There are 2 nested groupings, the coarsest first. Each group lies inside one group of the grouping before and may be the whole of it. The rows also spread widely along 2 directions, which tell nothing about the answers.
Some rows, each with its group in each grouping after it:
[  8 -22  32 -14  33   7 -21  -7  25   2  14  30 -10  18  -9 -25   5 -23
   9  -2   1 -10  16  11  15 -14  12] => J583 J651
[  3  -8  22 -31  11 -21 -46  -9 -22 -15  11  26   3  34  -6 -24  11   1
  25  -5 -20 -21  11   8   6  12 -35] => J328 J764
[  8 -15  44 -22  10 -22 -30 -22  -7  -1  13  27   5  26 -14 -16   8   9
  22  10 -17   2  19 -17  -4 -14 -28] => J194 J303
[ 10  -3  24 -23  34   5 -38 -25   9 -11  -1  20 -11  26  13 -29   2   2
  12  -2 -14  15  12   3   0 -14  29] => J901 J916
[ 11 -23   8 -39 -21  17 -63 -20  -9  17 -35  11 -29  20  25 -25 -17 -51
  25   4 -23 -21 -18  25  -6  -6  26] => J901 J145
[-12 -21  13  -8  -6   7 -18 -16  21  24  -1  22 -27   0  -1 -26  -8 -36
   9   6 -19  -4  11   1  16 -28  17] => J194 J450
[  1  -3  17 -21   6  24 -44 -27  10  -7  -6   8 -17  26  17 -32  -2 -15
  21  14 -23  -9  -1   7  -1 -18  26] => J901 J540
[  5 -19  14  -7  17 -12 -31 -32   7  -6   7  32 -21  16 -14 -24   4  -8
  19   4 -14  -2  29 -13  -3 -14   1] => J194 J780
[  8 -33  -4 -29 -31   0 -45 -21  11  27 -33  12 -22  11  -6 -19 -12 -53
  11  15   9 -18   2   5   7 -38  16] => J194 J276
[ 17 -21  15 -28  20   0 -24 -13  41  22  -5  19 -26  10   7 -14  -1 -58
  -1  -5  -1  -8  -2   9  34 -36  37] => J583 J724
[ 10  12  40 -25  51 -13 -26 -10  15 -23  15  31   8  21 -17 -31   9   2
  16  -7 -17 -11  23  -2  18   0  -5] => J583 J872
[  5   6  36 -18  10 -11 -41  -1 -24 -23  15  38   8  52  -8  -2  20  25
  26  -1 -34  -8  25   2 -15  10 -22] => J328 J791
[ 15 -17   8 -37 -17  15 -57  -9  27  14 -27  -5 -18  26   5 -11 -11 -62
  31  10  -9 -25 -20  28   9 -17   3] => J583 J403
[ -2 -14  50 -29  36  13 -28 -27   8 -18  21  32 -17  15   4 -24   5  15
  11  -8 -15   5  43   2   2  -6  23] => J901 J740
[ -7 -24   3  -9  -2   8 -19 -16  24  32  -4  18 -30  -1 -13 -11 -12 -52
   7  10 -16   9   8  15  23 -41  27] => J194 J450
[ 13 -21   0 -31  -7  22 -58 -25   0  33 -28   8 -31   8  33 -24 -17 -54
  17  10 -11 -16 -11  25  -3 -12  41] => J901 J145
[ 16 -19  19 -27  13  -4 -30 -12  24  12  -2  18 -21   9   6 -15  -5 -39
   9  -4 -11 -22   4   5  25 -22  25] => J583 J724
[ 10 -15  45 -40   4  15 -47 -30 -12 -13  -4  21 -13  33   5 -24  -9  -7
  23  -6 -22 -20  23   8 -15   2   2] => J901 J740
[  6 -13   8 -23  28   2 -33  -6  42   5  -7   9 -15   1   4 -22   1 -65
   1   4  -4   1  -1  26  25 -25  34] => J583 J872
[ -1 -33  -7 -22 -11   1 -39 -16  23  23  -9  13 -21   4  -8 -19  -5 -46
   6  12   6  -3   9   5  22 -45  26] => J194 J276
[ 12 -19  44 -21  17  -2 -39  -8   2 -17   8  39   2  29 -16 -24   2 -12
  17   2 -10 -25  13  10   1  -1 -17] => J583 J651

New rows. What belongs after each?
[  4 -25  25  -5 -10 -17 -41 -27  -8 -11   2  17 -24  25 -18 -24   6  -4
  29   5 -13 -20  17  -8 -15  -3 -14] => J194 J780
[  5 -14  30 -10  -2 -15 -40 -25  -7  -9   3  33 -21  29 -14 -22   9   4
  39  -2 -18 -20  25 -14 -12  -4 -28] => J194 J780
[ -8 -24   6 -20 -19   6 -29 -18  19  25  -6  16 -28   5  -6 -16  -6 -40
  16   4 -15  -3   3  11  21 -25  13] => J194 J450
[  0   1  32 -30  15 -18 -38 -10 -15 -16  30  29   3  38  -5 -16   9  10
  17  -2 -19 -16  21   5   5  12 -27] => J328 J764
[ -8 -14  13  -6   1   4 -23 -22  17  23   6  27 -25   7  -7 -20  -5 -19
  11   0 -15 -10  17  -1  19 -23   9] => J194 J450
[ 10  -9  18 -21  25   7 -40 -24  14   3  -5  13 -25  15  22 -32  -5 -17
  13  -2 -11  25   7  15  13 -26  49] => J901 J916
[ 20  -5  54 -21  22  -9 -39 -15  -5 -15   5  38   0  35  -7 -18  -1  -5
  25 -15 -22 -39  17 -12  10   1 -28] => J583 J724
[  8 -20  48 -35  12  18 -34 -28 -11 -20  -5  25  -8  28   5 -23  -9  -1
  23 -11 -19 -17  23   7  -9   3   8] => J901 J740
[  5   3  24 -26  27 -20 -37  -5  -3 -10  29  33   1  30  -2 -14  14  11
  11  -2 -12  -4  22   2  17  12 -15] => J328 J764
[ -3   6  33 -26  34  10 -42 -27   2 -20  16  27  -5  28   3 -41   8  14
  14  -3 -28   1  16  -3   5 -10  12] => J901 J540
[  9   0  37 -36  19   3 -51  -7   0 -27   8  27  11  38 -15 -18  -2   7
  41   0 -20 -29  16  -3  -1  10 -38] => J583 J403
[  9 -18  27 -18  23 -14 -33 -20  -1  -5  18  32   5  15 -30 -30   2  14
  13   3  -5 -14  36 -16   8 -16 -17] => J194 J276
[ 11 -21  -9 -39 -19  22 -66 -21  -3  28 -31   7 -32  17  28 -22 -19 -58
  26  11 -23 -10 -19  24  -3 -14  38] => J901 J145
[ -2 -24  17 -30  -5  -8 -37 -21   8  12  -3   9 -18  13  -6  -8  -7 -20
  23  22 -15   2   5   0   5 -21  -6] => J194 J303
[ 14 -10  26 -28  14   6 -53 -22 -10   1  -6  28 -11  12  19 -23  -4  -1
  17  -4 -20 -11  13   4  -6   5   4] => J901 J145
[ 11 -15  47 -17  38 -10 -35 -10  12 -10  20  41   0  24 -14 -21  11   0
  20  -9  -7 -18  23  -1   7   1  -8] => J583 J651
[  8  -3  47 -25  26   1 -46 -28 -16 -19  -4  30  -4  31   5 -37  -4  20
  27 -10 -18   2  15  -6  -9   0   2] => J901 J916
[  3 -16   8 -39 -14  25 -55 -23  17  17 -21   1 -24  31  14 -28  -5 -49
  11  10 -28  -8 -19  17   3 -33  36] => J901 J540
[ -3 -23  21 -22  -3 -12 -32 -17  11  18  -8  10 -15  21  -1  -9   0 -26
  13  21  -8   4   1   1   4 -26   5] => J194 J303
[  9 -36  -6 -21 -16  -7 -42 -15  15  26 -19   7 -22  15  -3 -27  -3 -51
   8  13   4 -13   8   7  17 -37  31] => J194 J276
[  3  -8  58 -28  33   5 -36 -29  -9 -33  15  30   2  31  -2 -28  -3  24
  20 -11 -19 -14  48  -8  -6  16 -10] => J901 J740
[  8 -14  23 -36   0   7 -63 -22 -15   6 -12  27 -19  17  26 -28 -14 -20
  26   7 -21 -20   2  11 -12   3   4] => J901 J145
[ 12 -37 -13 -18   6   1 -29 -11  29  21  -4  17 -23  -7  -9 -21  -3 -41
  -5  11  12   4  16   2  26 -49  46] => J194 J276
